All groups share one centre, and each spreads out both ways along 12 directions, with some noise.
(in the rows, 128 means zero)
Known rows, each followed by its group:
[ 98 104 132 168 117 122 167 144 146  35 144  74 133 112 135 183  86]  k_326
[139 109 143 107 109 143  82 135 157 149 153 102 148 131  83  88 168]  k_203
[119 132 137 113 131 149 105 102 132 143 123 186 108 126 140 158 102]  k_326
[193 144  83 122 187 102 133 144 128 110 102  97 103 168  86  90 155]  k_674
[ 95 132 164 124  82 149  74  99 130  75 156 112 169 114  93 120 105]  k_136
[103 147 120 110 105  86 109 110 192  85  82 146 140 130 102 142 128]  k_136
[139 112 185 142  81 144 108 156 152 120 136 130 128 134 126 142 118]  k_540
[149 143 185  98 139 101 130 125  88 115 125 163 101 166 165 135  74]  k_326
[157 119 134 121 141 140  97 144 115  53 123 120 164 135 139 143 140]  k_326
[143 136 175  62  90 116 110  66 141 140 108 158 118 165 166 147 100]  k_674
[118 126 214 130  42 159 121  80 120 153 114 170 106 123 160 117  98]  k_497
[181 147  70 122 129 115 125 137  84  59  31 127 163 106 142 122 146]  k_326
[105 118 178 137 137 171  81 149 154  13  80 182 114 128 151 150 170]  k_540
[103 105 126 138 192 142 115 113 109  63 125 113  97  91 104 123 128]  k_136
[175 112 138 114 143 102  85 174 106 149  99  99 150 125 107 173 132]  k_203
[ 83 132 159 155  88 167 139 133 121 125 100 150 107  82 114 160  97]  k_540
[145 111 124 134 186 107 120 153 125  88 112 141 106 137 132 135 128]  k_540
[159  96 110 134 174  99 100 167 130 121 119 124 143 125 140 116 163]  k_497
[148 123 136  73 121 129 114  49 162  74  99 116 124 145 168 145 133]  k_326
[148 141 105 105 170 107 134  93  94 162 153 140 111 135 138  81 111]  k_497
[ 99 140 103 146 116 139 156 159 122  84 102 148 162  93 169 171 108]  k_38
[166 113 159 111 129 106 118 168 151  43 117 132 144 185 144  82 161]  k_203
[150 136 138  94 119  93 146  95 123  80  92  99 124 139 150 168  89]  k_136
[121 141 169 134  64 166 116 132 113 118 138 136 162 129 145 111 124]  k_136
[100 114  83 201  83 148 122 184 121 142 142 162 183  92 118 170 113]  k_540
[135 112  83 153 122 136 134 117 137 112 180 111 177 119 157  88 145]  k_38
[132 102 150 144  73 125 105 117 164 107 142 171 115 184 114 174  68]  k_203
[126 136 154 129 170 142 100 135 106  66 107 190  99 148 143 115 129]  k_326
[149 108 150 141 131 124 119 126 115  72 124 106 138 122 163  87 144]  k_674
[133 141  93  99 170  78  85  86 154  92 156 143 157 162 108  94 117]  k_136
[177 100 142 100 173  88  96 130 102 105 130  95 149 130 151 114 137]  k_674
[ 80  82 107 157 168 116  54 124 108 102 164 167 156 109 161  96 137]  k_38
[187 107 160 131  83 143 106 146 116 141 116 101 168 121 121 178 126]  k_497
[136 125 111 115 135 103 182 124 176 128  93  93  94 107 134 146 124]  k_540
[154 104  92 107 150  72 147  73 124  93 136 124 144 145 208 123  95]  k_38
[152 104  99  99 175  97 132 121 137 142  95 129 125  91 166 145 146]  k_674
[144 140 132 121 112  84 152 128 122  87  80  88 106 154 105 122 109]  k_326
[117 146  82  97 137 131 135  94 178 124 101 119 101 147  91 152 133]  k_136
[130 141 163  86 104 153  79 111 110 168 135  87 136 132  66 106 123]  k_136
[147 118 138 138  81 145 118 145 157 165 119 162 128 137 113 206  96]  k_38
[124 102 208 107 132 114 100  90 115  97  88 135  89 116 166  84 139]  k_497
[ 93 131 136 110 133  69 169 156 140 102  32 104  81 115 116 159 129]  k_674
[131 179  74  41 150  94 163 114 119 110 131 121 162 181 141 173  76]  k_674
[ 89 155 109 133 106 173 120 151 164 118 104 135 150 104 100  89 200]  k_540
[122 147 134 145  96 128 167 194 135 116  76 163 139 112 156 129 153]  k_203
[183 131 115 104 114  92 176 162 188 160 128  70 121 150 101 167  97]  k_540
[109  63 149 161 141  76  97 128 114 103  94 112 108 103 137 132 112]  k_38
[158 115 112 117 153 135 180  97 112  89 116  89 120  96 157 165  91]  k_38
[131 115 151 147  99 109 109 118 151 151 107 200 101 146 169  98 140]  k_326
[113 100 127 135 169 155 112 158 151 113 101 201 100 100 132 200 109]  k_203
[127 124 133 149 161 127 136 119  48 147 123 131 129  75 167 150  77]  k_203
[120 165 162  97 148 116 167 177 111  47  97  89 110 151 112 142 118]  k_326
[133  85 121 187 129 128  71 145 110 121 149 152 117 135  82 126 101]  k_326
[106 159 121 107 113 157 138 103 124 148 119 160 121 116 122 175  70]  k_38
[ 75 141 103 154 104 176 150 104 125  91 138  90 147  68 120 104 134]  k_203
[138 110 179 178 133 125  91 163 101 135 145 213  82 172 130  92 117]  k_38
[150 112 166 104 105 137  84 106 121  74 153 114 180 148 172 110 121]  k_497
[131 138 152 105 109 104 113 157 145 135  55 148 117 140 116 147 146]  k_38
[ 87 129 101 116 105 143 116 119 146 198 131 126 130  83  78 170  86]  k_497
[193  95 129 151 159  94 108 147 120 133 126 129 120 155 126 117 153]  k_497
[178 109 122 136 164  39 122 179  86  86 102 109 142 160 152 126 116]  k_38
[126 126 124 115 147 124 103 148 145  77 116  99 150 126 118  92 175]  k_497
[141 139 187 121 146 141  95 116  55 128 134 165 125 125 166 105  95]  k_203
[141  79 157 146 167 103  73 124 135 151 118 188  88 130 141 116 138]  k_136
[166 115 121  77 136  73 132 136 183 149 113 169  88 207  90 133 109]  k_203
[126 115 176 117  92 155  91 141 124 134 113 145 148 108 125 164 115]  k_203
[100 145  91 149 176 154 138 177 161  68 113 160 129 123 132 130 181]  k_326
[121  96 151 144 143 119 120  90  92 108 138 141 104 105 163 114  90]  k_38
[198 133 128 107 105  85 132 112 137 175 120 159 127 185 168 108 106]  k_674
[ 83 156 121 108 112  88 138 167 139 146  84 132 112 156  88 117 138]  k_674
[160  89  93 140 132  98  51 152 116  97 125 139 192 156 124 170 143]  k_540
[153 116 178 100 137 129 135 184  88  74 131  98 160 112 127  85 131]  k_203
[171 174 123  42 139 110 158  98 180  98  81 128 111 181 154 147 132]  k_540
[140 128 145 126 123 110 111 138 119 128  71  91 127 101 131 144 156]  k_203
[116 159 154 107 129 109  82 138 118 193 119 166 115 141  84  60 147]  k_136
[166 157 131 107  81 102 101 125  99 160  81 142 127 175  85 113 100]  k_326
[160 100 175 101 158  70  92 162 114 158  60 112  98 123 126 122 146]  k_497
[141 147 128  79 160  83 101 135 114 104 123 129 125 187 123  93 109]  k_497
[168 126 160 134 116 125 153 119 127 103  57 141  97 105 172 142 124]  k_674
[159 140 120 103 132 124 104 129 123 138 136 156 134 177 116 184  90]  k_136
[198 102 136 135 190 112  67 158 142  59 124 162 119 195 132 145 146]  k_674
[186 141 100 146  91 150 181 110 153 109 108 139 130 152 151 160 147]  k_497
[136 114 127 111 129 107 125 124 127 189  95  98 116  91 101 132 131]  k_136
[149 131 191 110  99 170  91 152 142 108 146 118 142 148 108 157 112]  k_540
[156 146 142 109 126 112 117 133 138  27 107  99 126 193 107 139 116]  k_674
[128 140  91 110 110 114 147  79 118 131 140  77 138 129 110 117  94]  k_540
[132 152 166 106 104  95  95 107  93 127 149 140 157 152 113 103  70]  k_136
[137 137 151 163 114 128  98 197 112 120 109 163 116 166  82 153 109]  k_674
[104  91 160 155  78 136  77 113 149 111 131 102 131 120  86 122 134]  k_38
[125 157 150  80  88 167 112 100 107 125 148 144 181 122 161 170  72]  k_497
[111 112 122 118 119 129 165  71 109 142 125  88 121  54 156 118 103]  k_38
[139  84 173 183 121 123 112 178 104 103 112 154 120 116 165 129 131]  k_136
[128 104 102 122 156 123  83 111 121 204 135 183 114 118 110 172  99]  k_540
[149 147 133 109 135 162 107 193 106  63 115  93 177 125  91 175 127]  k_674
[188 142 105 106  67  85 116 122 116 160  65 130 146 160 111 144  94]  k_326
[115 115  87 146 124 143  95 131 102  83 132 102 192  94 125 126 151]  k_540
[116 162 107  98  83 163 116 104 141 117 175 142 194 155 158 119 104]  k_497
[102 155 140  99 117 149 167 132 145 121  64 174 121  84 177 149 138]  k_203

New rows, each followed by its group:
[156 132 148  73 115  68 172  99 113 132 102  84 106 141 121 112  80]  k_203
[122 151 192 104  75  90  90 142 129  78  53 157 128 187 147 133 127]  k_38
[127 112 147 168 145  86 104 183  87  62  69 160 111 151 130 150 122]  k_540
[171 102 137 150  75 126 115 140 154 152 139 120 151 144 124 179 104]  k_38
[ 70 139  72  95 135 140 138 118 158 161 112 137 142  63 131 159 117]  k_497
[103 149 118 172 137 172 118 159  73  70  84 167 130  70 123  80 148]  k_326
[108 178 136 120 109 176 177 151 166 121 133 144 104 135 107 137 107]  k_540
[132 118 122 123 137 182 168 110 134  93  99  89  76 128 145 114 174]  k_136
[156 122 155 162  66 148 127 162 155 118  77 146 124 146  93 213 120]  k_497
[167 156 148 105 136 121 201 108 121 140  70 154  43 145 126 178  67]  k_38
[ 74 129 112 141 152 168  93 136 136  87  79 155 104  96  70 175 143]  k_540
[149  81  85 193 155  96 101 118 106 109 129 185 112 128 152 121 102]  k_326
[ 98 132 128 125 110  93 177  96 166 139 111 114  75 142 130 112 117]  k_326
[135 129 106 162 152 147  75 171 142  71 133 129 156 157  98 121 177]  k_203
[195  97 142 196 148 122 134 162  89 126 119 143  92 151 104 119 144]  k_497
[ 87 130 126 171  79 149 106 167 150 111  83 177 124 126  97 181 128]  k_540
[112 150 114 126 113  40 169  79 118 124 117 136 112 139 126 104  48]  k_136
[131 171 102  84  90 186 163 114 156 167 116 144 153 104 123 187 112]  k_38
[ 83 106 107 177 122 147  87 108  94  86 136 167 147 111 130 140 108]  k_540
[166 134 104 103 127 116 137 127 163 173 165  89 144 150 107  98 132]  k_540
[157  97 113 146 107  86 102 135  86 121 117 147 168 144 150 195  69]  k_540
[142 116 133 125  85 136 170 128 138 118  86  98 133 103 179 164 130]  k_136
[122  87 109 139 149 143 103 179 169 165 145 193 125 117  93 145 140]  k_203
[117 148 137  97 145 158 158 124 132  52 144 123 153 128 179 176  97]  k_326
[167  93  74 131 156  87  91 126 131 113 149 135 171 166 148 129 141]  k_540
[134 171 163 102 130 157 137 150 102 103 138 116 129 147 109  90 113]  k_540
[113 157 138 127  80 115  75 169 157  98 129 192 218 128 121 165 101]  k_136
[100 150 120 118 104 149 128  93 134  89 130 180 139 146 162 164  79]  k_38
[ 79 172 124 134  86 120  84 179 105 141 112 161 168 151  96 100 131]  k_38
[109 103 160 105 181 115  89 126 121 100  88 157  91 111 142 128 127]  k_497
[162 113 170 148  82 127 134 125 139 106  97 154 121 142 168 139 140]  k_497
[150 111 123 157 143 156 155 143 131 137 139 161 128  99 165 133 135]  k_38
[188 147 160 100  80 130 137 123 139  94 120  89 127 188 103 148  99]  k_38
[144 138 151  99 136 128 155 105 140 134 142  92  97 128 124  85 117]  k_540
[138 121 115 114  89 120 190 147 140 111 113 105 169  85 168 142 114]  k_203
[170 131 183 134  91 168 129  92 122  94 110 186 103 167 164 141 124]  k_497
[119 161 136  88 118 121  87 104 145  62 128 177 190 134 140 198  66]  k_136
[102 112 133 118 111 179 144 130 157  84 155 155 157  90 159  98 144]  k_203
[ 88 157 107  69 158  88 146 123 161 139  68 131  77 162  89 132 147]  k_674
[145 121 159 102 143 138 126 114 187 133 122 131  85 142 124 104 154]  k_540
[130 187 137 105  84 158 178 157 152 116 129  96 152 132 124  99 137]  k_540
[154 157 159  88 106 129 113 112  61 138  78 116 141 107 133  79 123]  k_326
[ 90 110 177  97 113 145 109  88 102 125 130 157 144 101 194 141  98]  k_674
[ 88 118 157 121 139 159 144 119 152  53  87 125 104  87 148 184 127]  k_326
[113  99 129 124 173  86 117  69 128 125 123 177 106  92 176 129  89]  k_136
[112 128 165  74 151  85  86 123 141  52  89 115 121 153 156  92 138]  k_497
[149 103 198 146 133 175  83 123 103 127  99 134 106  68 132 100 152]  k_674
[140 104 105 104 142  99 171 147 183 132  90 196 109 117 172 168 118]  k_203
[180 146 134  97  90 126  89 141 125 117  85 130 178 153 142 124 145]  k_326
[149 148 184 101 100 136 139  96 115  86 145 133 121 166 167  99  85]  k_540
[125 121 153 114 161 163 121 123 163 123 124 149  98 106 135 140 139]  k_540
[170 107 142 132 128  84  77 143  91  79 115 130 148 181 123 153  99]  k_540
[134 105 166  93 139 112 182 133 112  77 112 127 120  94 168  76 119]  k_203
[150 115 123 150  86 172 148  92 141  98 119 112 129 113 114 207 101]  k_497
[133 118 108 120 141 154 133 100 153 114 155 110 138 108 129 161 105]  k_540
[116 123 154 148  94 143  77 182 142  99 115 146 172 133 126 134 161]  k_38
[114 104 117 185  83  99 126 141 118 146 124 129 138 114 128 116 120]  k_540
[ 81 136 144 126 145 115 100 118  76  37 112 163 132 137 170 136  79]  k_38
[134 125  95 200 108 111  96 129 136 100 128 139 139 158 138 172 113]  k_203
[ 83 153 123  68 129  80 164 106 147  86  66  91 115 110 158 120 105]  k_497
[131 148 156  90 140 128  73 134  87 151 149 142 181 103 110 118 105]  k_136
[ 99 119 161 127  48 123 129 120 151 187 102 172 138 116 171 135 128]  k_674
[123 137 142 123  93 133 131  92 159 107  87 136 127 120 173 121 154]  k_203
[129 145 158 133 120 185 108 204 144 131 143 168 139 124 106 161 125]  k_540
[130 145  94 149  87 126  97 121 163 155 100 157 130 157 116 234  92]  k_203
[ 99  82  78 176  97 100 109  64 147  89 110 163 124 128 157 168 105]  k_540
[172  99 151 150 131 120  73 134 124 154 155 184 122 177 133 105 140]  k_497
[124  96 119  94 128 150  87  94 121 124 172  98 193  91 145 178 105]  k_674
[155  87 103 153 162 120 124 187 140 100 138 164 163 117 164 150 135]  k_203
[ 67 129 117 128 123 122 124 156 162  83  98 152 138 101 144 164 113]  k_497
[108 121 100 151 137 125 130 110 106 115 181 153 128 136 136 136  59]  k_497
[144 141 164 106 138 128 184 136 121 126 112 139  94 111 180 126  88]  k_540
[ 95  81 111 152 164 124  83 123 114 120 149 115 151  75 131 107 144]  k_38
[174 144 191  92 126 108 131 129 112 108  82 145  83 179 144  97 125]  k_38
[101 138 109  87 144 127  71 139 173 107 127 125 151 150  92 134 150]  k_497
[158 155 113 106 145 122 135 131 139 181 113 207 100 162 142 159 108]  k_38
[193  85 146 146 154 111  79 135 116 104 146 126 128 159 126 124 143]  k_497
[187 134 157 131 128 163 125 100  58 124 170 128 149 137 148  91 118]  k_497
[109 123 145 134 152 119 170 136 123  93 173 102 120 132 155 146  86]  k_326
[117 151 179  93 165 164  82 114  78 115  97 159  99 126 120 143 114]  k_203
[138 128  97 151 132 162 148 117 155  74 155 152 138 131 151 137 125]  k_38
[100 107  97  97 122 112  93 110 162 177 152 118 153 132 100 151 131]  k_674
[219 172 157 123 109 147 168 142  92 109  74 123 130 114 164 120 118]  k_674
[104 170 168  57 144 127 111 136 108 124  90 141 134 119 160  92 136]  k_497
[133 112 161 110 168 142  96  87 127  88 143 131  99 137 139  88 136]  k_540
[ 71 125 105  97 147 136 102 137 114 121 152 133 170 111 111 201  84]  k_674
[132  81 126 130 114 198 122 103 130 119 140 117 140  87 165 221  95]  k_136
[191  92 191 139 125  67 131 166 107 128 109 107 122 146 173  86 129]  k_540
[152 146  90 125 146  91 168 146 140  66 109 114 125 165 134 159  95]  k_540
[189 121 190 130  80 172 129 129 113  71 104 121 173 111 206  96 194]  k_497
[ 96 133  94 184  42 132 134 153 129  78  98 127 181 117 128 162 119]  k_540
[147 134 142 136 144  71 123 206 121  94  65 140 125 149  99 154 123]  k_136
[176 132 196  92 136 134 111 131 135  83  79 128  87 167 118 142 132]  k_38
[133 114 102 107 118 101 129  85 159 127  71 153 116 127 160 185 121]  k_540
